Each new row is followed by its nearest point in the smallest flat space through zero that holds the last named rows.
(in the rows, 128 means zero)

J_329 (4 x 10):
[[152 118 151  73 109 102 114 163 142 140]
 [108 126 200 149 139 143  99  97 103 103]
 [ 66 137 102 190 141  96 106 156 123  93]
 [143  55 141 131 150 127 171 159 104  80]]
New rows:
[166  75 145  94 140 180  90 127 140 182]  [168 119 157  84 119 146 137 113 130 147]
[127 139 152 161  81 117  98  83 178 172]  [120 173 140 124 115 134  95 100 138 156]
[101 136 127 139 101  83  95 131  84  94]  [ 95 133 142 148 130 103  98 149 125 108]
[148 143 179 162 130 153 161  78 133 113]  [134 126 161 143 140 168 136  78 108 123]
[146 171  92 180  92 103 133 178 100 161]  [111 150  79 140 122 108 123 148 145 139]

J_731 (4 x 10):
[[ 65 103 130 113 166 128 120  79  84 137]
 [ 83 123 173 100 138 107 116 112  30 132]
 [ 97 171 128  97 121  61 121 109  54 162]
 [ 63 104 156 122 164  54  91  62  34 171]]
New rows:
[162 149 115 132 129 175 108 157 165 157]  [154 136 113 136 116 146 138 147 169 119]
[ 96 174 144 144 103  95 146 141  73  93]  [121 159 145 101 111 109 132 142  75 130]
[140  86  88 140  91  80 101 133  96 184]  [137 131 130 145 126  69 107 114 120 159]

J_364:
[[ 94  81  48 156 146 121 134 118 169 183]
 [ 59 155  46 159 162 122 119 136 175 146]
 [119 121  24  97 165  93 121 108 135 143]
 [115  87  77 125 208  81 154 136 149 138]]
New rows:
[156 135 142 164 125 119 102 119 168 104]  [121 135 143 139 125 135 129 134 132 125]
[158 170  99 116 141 101 101 111 111 144]  [136 150  93  97 130 117 115 116 114 117]
[150 157 172 157 148 107 139  91 148 162]  [127 121 153 140 132 131 136 137 132 126]
[163 136  85 104  84 102 103 129 122 126]  [147 136  92  95 103 127 110 104 109 132]
[159 132 140 168 157 163 138 172 181 115]  [106 125 157 160 146 132 141 149 147 126]
[153  99  84  99 145  88  80 109 138 100]  [146 119  81  90 148 101 126 112 114 127]

J_266:
[[174 159  97 184  99 123 122  99 160 173]
 [170 239 153 157  67 173 101 111  78  84]
 [105 131 130 179  91 129 164  39 119 130]
 [ 98 137 134 180 165 223 105 107  81 166]]
New rows:
[178 166 118  82 170 137 153 103 127 104]  [140 145 133 116 118 124 122 141 124 112]
[ 93 157 123 133 141  84 124 120 151 166]  [132 116 116 136 127 113 135 120 147 144]
[150 179 101  86 110  76 155 118 138 169]  [161 140 114 126 101  88 133 129 159 128]
[121 179 142 117  79  99 115 179 137 100]  [159 166 137 102  99 107 118 154 127  91]
[168  87 165 156 101 120  92  94 119  99]  [130 140 131 136 108 122 136 108 125 118]
[ 74  90 167 138 124 132 122 139  75 167]  [ 86 100 139 128 156 157 134 118 104 131]

J_710 (4 x 10):
[[155 117 193 153 204 117 156 144 120 171]
 [109 104 174 114 202 105 117 145 142  63]
 [124 151 145 110 177 101  83 131 137 166]
 [145 159 100 139 141 130 117 162 109 182]]
New rows:
[106 109 151  91 115 102 165 102 152  96]  [114 103 156 117 117 124 135  93 146  90]
[ 74 140 110 120 124 108 202 158 153 163]  [138 129 122 140 123 136 142 137 119 139]
[174 155 118 104 156  80 129  86 112 104]  [122 130 139 118 142 118 112 121 136 128]
[162 144 137 124  76 145 111 143 156 143]  [131 137 112 128  98 134 127 115 127 149]

J_10 (4 x 10):
[[132 174  77 191 166  92 186 180  83 151]
 [118 130 147 145 136  73 146 105 159 114]
 [ 69 131 114 129 136 110 119 149 139 103]
 [153  87  96 213 116  77 130 135 169  97]]
New rows:
[101 159 128 133  80 218 208  79  65 188]  [156 165 136  92 140 173 147 132  74 174]
[113  68  83  80 126 157 114 137 139  68]  [ 99  94 112 116 106 160  81 143 144 100]
[127 142 158 131  32  32 151 137 102 143]  [133 137 143 145 138  85 153 109 143 127]
[ 92 185  60 129 138 141 158  89 132 147]  [106 157 119 126 148 119 147 146 107 137]

J_248:
[[152  67 154 125 135 169  92 180 154  88]
 [215 125 203 186 147 100 105  78 112  57]
 [139  72 101 166 124 128 114 195 107 155]
 [168 123 139 117 184 144 131 155  63 105]]
New rows:
[ 93 119 145 162 148 172 181 128  88 134]  [130 133 117 122 145 129 137 139 100 137]
[141 120 147  95 131 120 116  92 166 190]  [111 139 127 122 112 125 130 110 152 132]
[188 189 179 117 121 124 222 135 164 153]  [130 162 140 119 134 117 139  89 123 118]
[138 144 161  75  94 112 128 119 116 117]  [126 147 141 109 134 134 132 107 135 113]
[ 87 152 168 165 150  87 156 122  87 111]  [143 152 131 144 139 104 141 102  97 131]

J_631:
[[159  90 114 115 111  89 206 160 164  70]
 [132  71  80 153 131 157 144 158 130 153]
 [ 91 105  72  39 141 149 114 134 143 171]
 [162 139 153  65  85  68 161  60 144 141]]
New rows:
[ 90  93 201 180 136 150 130 144 113 170]  [132 127 135 184 132 150 108 128 107 144]
[107 129 156  98 119 109 121 123 149 129]  [123 144 136  95 126 115 127 117 134 122]
[153  82 114 152 192 166 155  88 131 147]  [139  95 106 154 123 144 134 130 123 157]
[130 210 110 146 172 153 130 119 105 150]  [110 157 144 141 142 145  90 123 112 135]
[ 83 185 131 115 199 156 168 109 115  97]  [ 99 163 141 109 151 132 106 147 129  95]

J_747 (4 x 10):
[[109 109 156 132 162 130 134  99 150 105]
 [167 133  68  76 161 148 173 143 125 108]
 [ 94 129 171 158 123  59 108 190 103 171]
 [129 143 135  90 137  85 136 120 102 135]]
New rows:
[136 133  95 111 169 168  86  98 104 126]  [142 131 111 111 128 150 136 103 133 114]
[176  90 142 167 147 156 120 137  81 157]  [128 124 122 147 121 139 124 150 133 134]
[134  99 137 147 117 161 160 130 175  91]  [126 107 123 151 145 171 134 123 161 106]

J_294:
[[154 149 110 126  96 134  74 103 183  73]
 [166 108 100 145 138 139 114 111 151 113]
 [152 116  73 101  86 113 165  83 164  94]
 [104 115  89 149  73 113 119 119 172  96]]
New rows:
[ 91 169 167 108  95  74  85  85  78 121]  [ 93 177 166  94 100 118 115 137 123 118]
[172 114 160 160  80 129 145 157 129 102]  [127 124 120 137 122 128 120 127 138 121]
[114 125 120 154  99  91 132  85 151 163]  [111 114 108 137 104 117 141 126 139 123]
[137 140 119  95  81 180 121 116 134 118]  [137 147 125 105 109 125 123 112 144 106]
[170  98 171 135  86 141 115 149  78 138]  [130 130 142 131 146 134 123 137 115 140]
[179 166 153  89 143  84 137 153  79 106]  [149 162 159  80 147 133 138 119 105 133]

J_341, 4 rows:
[[ 89 132 176 148  87 184  98 118 119 167]
 [113 152 143 122 137 107 118 118 104 103]
 [125 157  95  79 135  73 105 140 136  84]
 [107 176 126 114 106 179 119 169 136 157]]
New rows:
[147 148 143 149 154 164 107 159  77 124]  [120 161 147 142 142 150 146 137 102 132]
[167 106 154 154 124 121 170 111 161 114]  [152  91 126 151 143 124 153 114 130 133]
[ 53 166 131 130  88 162 176 174  88 122]  [102 189 148 128 126 170 130 155 105 141]
[145 136 151  94 180 157 125 120 156 102]  [133 139 122 125 139 123 137 135 124 121]
[107 133 104 119  83  97 108 191 141 116]  [119 145 102  91 109 120 101 149 152 124]
[181  98 133 118  72 155 103  90  93 149]  [123  91 143 142 106 140 113 108 139 147]

J_935 (4 x 10):
[[ 73  88  64  89 128 131  98  78 202 101]
 [180 157 117 166 128 108 127 151 149 110]
 [104 118 137 143 118 114  93 151 136 180]
 [ 82 155  96  56 117  73 176 181 209 124]]
New rows:
[129 165 143 120 136  87  84 181  83 120]  [140 146 149 143 123 112 133 164 117 153]
[163 142 164 117  59 177 129 103 143 186]  [126 124 146 139 127 134 119 132 106 149]
[ 80 113 133 125 201 151 126  98 180 126]  [ 96 104 106 106 129 136 115 100 150 120]
[204 119 113 171 132  64  91  79 128 124]  [181 133 110 188 131 129  91 117 142 110]
[115  98 152 141 153 148  71 131 134 134]  [116 105 129 149 126 139  88 112 123 151]
[ 92 116 152 120 134  82 125 135 127  99]  [111 128 127 110 126 122 136 135 136 133]

J_319 (4 x 10):
[[175 120 146  69 145  92 164 142 190 132]
 [151 125  63  63  73 101 127 109 140  68]
 [ 59  93 108 168 164 147 121 102 117 168]
 [171 132 171 154  52 123 162 131 105 155]]
New rows:
[157 123 134  96 134 121 151  89 133 138]  [142 116 128 108 120 112 148 125 149 135]
[146 159 136 150 151 151 168 163 142 127]  [145 144 161 134 147 131 129 148 133 134]
[175  76 131 124 118 165 136 168 117 166]  [142 122 152 136 115 123 149 130 132 152]
[ 91 181 101 139 129 121 174 100 138 161]  [112 110 121 136 128 128 136 116 129 146]

J_629 (4 x 10):
[[127 157 101 205 132 114 189 124 168 131]
 [130 199 127  76 140 160  80 140 100 113]
 [ 84 142 123 173 142 123 163 167 115 148]
 [131 113  47 165 169  69 162 121 109 138]]
New rows:
[151 151 111 204 124 141 112 133 112  80]  [134 163 111 152 133 128 145 124 144 123]
[114 164 116 108 136 124  93 139 138 124]  [129 162 121 110 137 139 111 133 116 122]
[123 141  92 122 150 103 106 173  85 112]  [112 144  93 113 159 114 116 148  84 134]
[154 129 110 125 197 124 114 142 114  90]  [137 143  93 113 149 114 116 123 108 124]
[205 144 144  71 166 144 133 154 206  84]  [173 157 133 105 111 147 107  91 161 102]
[ 90 143 174  79 135 206 108 122 206 106]  [132 159 192 106  92 182 105 129 156 115]

J_674:
[[118 118 138 155 134 104 135 153 117 128]
 [196  92 110 135 151  93 149 149 147 147]
 [177 102 151  64  87 127 112 151  96 159]
 [158 102 187 136 125 131 149 193 127 108]]
New rows:
[ 82 139 118 138  79  81 155 166 178 150]  [108 125 128 153 133 105 129 140 115 131]
[ 87  78 129 149 100 165  82 177  86 152]  [ 97 124 158 126 101 114 114 155  84 136]
[145  95 140 110  87 102  77 127 135 136]  [145 115 131 100 108 118 117 136 106 150]
[122 127  90 177 164  89 174 155 142 165]  [132 112  98 182 164  77 147 138 138 138]
[113 120 112 153  91  92  93 132 113 120]  [104 126 122 138 121 101 118 132 101 144]
[130 107 100 167 178  87 179 154 156 179]  [150 105  97 179 168  74 151 142 144 140]

J_726 (4 x 10):
[[129 124 103 163  99 123 185 154 160 128]
 [ 53 154  87  77 121 106 142  87 179 161]
 [174 173  75 136 118  75 159 118 144 113]
 [ 75 156 141  96 152  56 176 188 117 145]]
New rows:
[104 122  87 139 136 101 118 143 155 131]  [114 138 111 123 122 114 146 127 145 134]
[151 130  89  91 150 113  93 163 121  97]  [149 148 127 117 143 104 115 124 109 120]
[127  82 108  99 144 179 176 173 178 109]  [104 104 128 151 107 151 159 148 152 137]
[ 87 162 153  92 143 121 131  88  84 154]  [ 92 142 140  83 152 110 103 115 116 142]

J_225, 4 rows:
[[ 79  86 112 124  97 150 122  90 156 167]
 [104 150 126 135 145 115 110 169 213 140]
 [115 134 128 144 108 115 219 176  81  85]
 [106 109 200 100 107 150 136 139 145 121]]
New rows:
[107  97 125  69 131  84 123 108 177 123]  [107 118 137 122 123 136 113 124 164 145]
[147 173 116 177 107 172 108  85 127 156]  [138 124 102 131 134 129 103  99 122 144]
[175 151 121 138 135 149 159 159 149 126]  [139 150 127 135 142 114 137 156 131 113]
[133  87 141  63  67 113 165 100  65 134]  [121  88 152 113  91 153 161  93  63 120]
[154  97 128 135 147 177 147 132  99  80]  [143 126 142 123 123 131 145 125  86 111]
[118 139 154 152  89 178 172 143 118 149]  [103 111 146 124 104 137 164 137 119 120]

J_591:
[[109 133 152 171 172 119 180 125 140 175]
 [143 117  85 119 186 172 158 106 133 101]
 [ 88 128 158 146  91  60  72 113 101 162]
 [104 162 149 165  97  53 137 188 150 152]]
New rows:
[ 90  91  82 149  85 105 142 140 106  74]  [122 136  93 123 123  99 105 139 127  99]
[140 115 109 135 178 177 137  87  78  95]  [135 105 100 114 176 172 133  79 114 113]
[135 152 101  88 108 160 111 108 108 164]  [137 116 133 110 116 150 110 110 116 122]
[172 104 143 158 104 164 180 136 129 167]  [146 128 168 132 126 168 169 138 142 154]
[ 90 168 140 109 132  99 142 172 174  95]  [128 152 114 139 118  97 144 177 152 115]
[114  94  96 145 154  97 120 105 116  88]  [111 123  86 131 159 106 110 106 117 109]

J_206:
[[210 105 127 195 128 123 146 116 141 126]
 [116 128 109 155  54 139 225 139 102 160]
 [ 92  42 157 112 122 116 210 142 126 129]
 [139  88 182 149  56 138 107 137 140 116]]
New rows:
[ 63  81 183  84 127 207  86 142 147  97]  [ 70  88 185  76 111 129  81 142 139 106]
[103 134 114 105  88 110 125 112 133 118]  [103 138 132 115 104 135 125 134 122 132]
[174 150 139 157 132 132 112 151 106 145]  [164 145 120 156 121 131 114 121 131 129]

J_914 (4 x 10):
[[163 170 104 109  75 133  85 122 146 124]
 [163 182  64 126 120  63  46 161 126 164]
 [121 151 136 124 145 136  96 145 135 137]
 [174 111  81 113 145 177  67 139 100 198]]
New rows:
[ 75 121 156  69 143 124  96 118 118 100]  [105 144 158 127 144 140 123 137 141 117]
[124  99  92 135 123 103  89 114  69 104]  [145 115  96 133 126 103 128 129 112 145]
[135 145 145 123 181 172 135 127 115 135]  [115 120 149 125 160 167 119 136 125 142]

J_3, 4 rows:
[[ 97  81 124 142 177 114 169 142 136 118]
 [142 114 105 135  99 120 133 115  88 133]
 [113 197 102 168 159  90 171 142 153 139]
 [130 107 164 171 140 146 183 142 178 130]]
New rows:
[156 128 104  74  89 144 140 108 139 132]  [145 129 130 119  99 139 108 118 114 131]
[160 101  74 101 121 153  81 172  90  97]  [128 104 112  93 115 127  91 116  86 122]
[ 87 141 132 105 141 134 102 127 171 101]  [109 142 144 102 160 133 102 139 156 120]
[104 115  85 126 121 106 178 158 177 176]  [117 132 119 158 150 111 169 137 140 131]
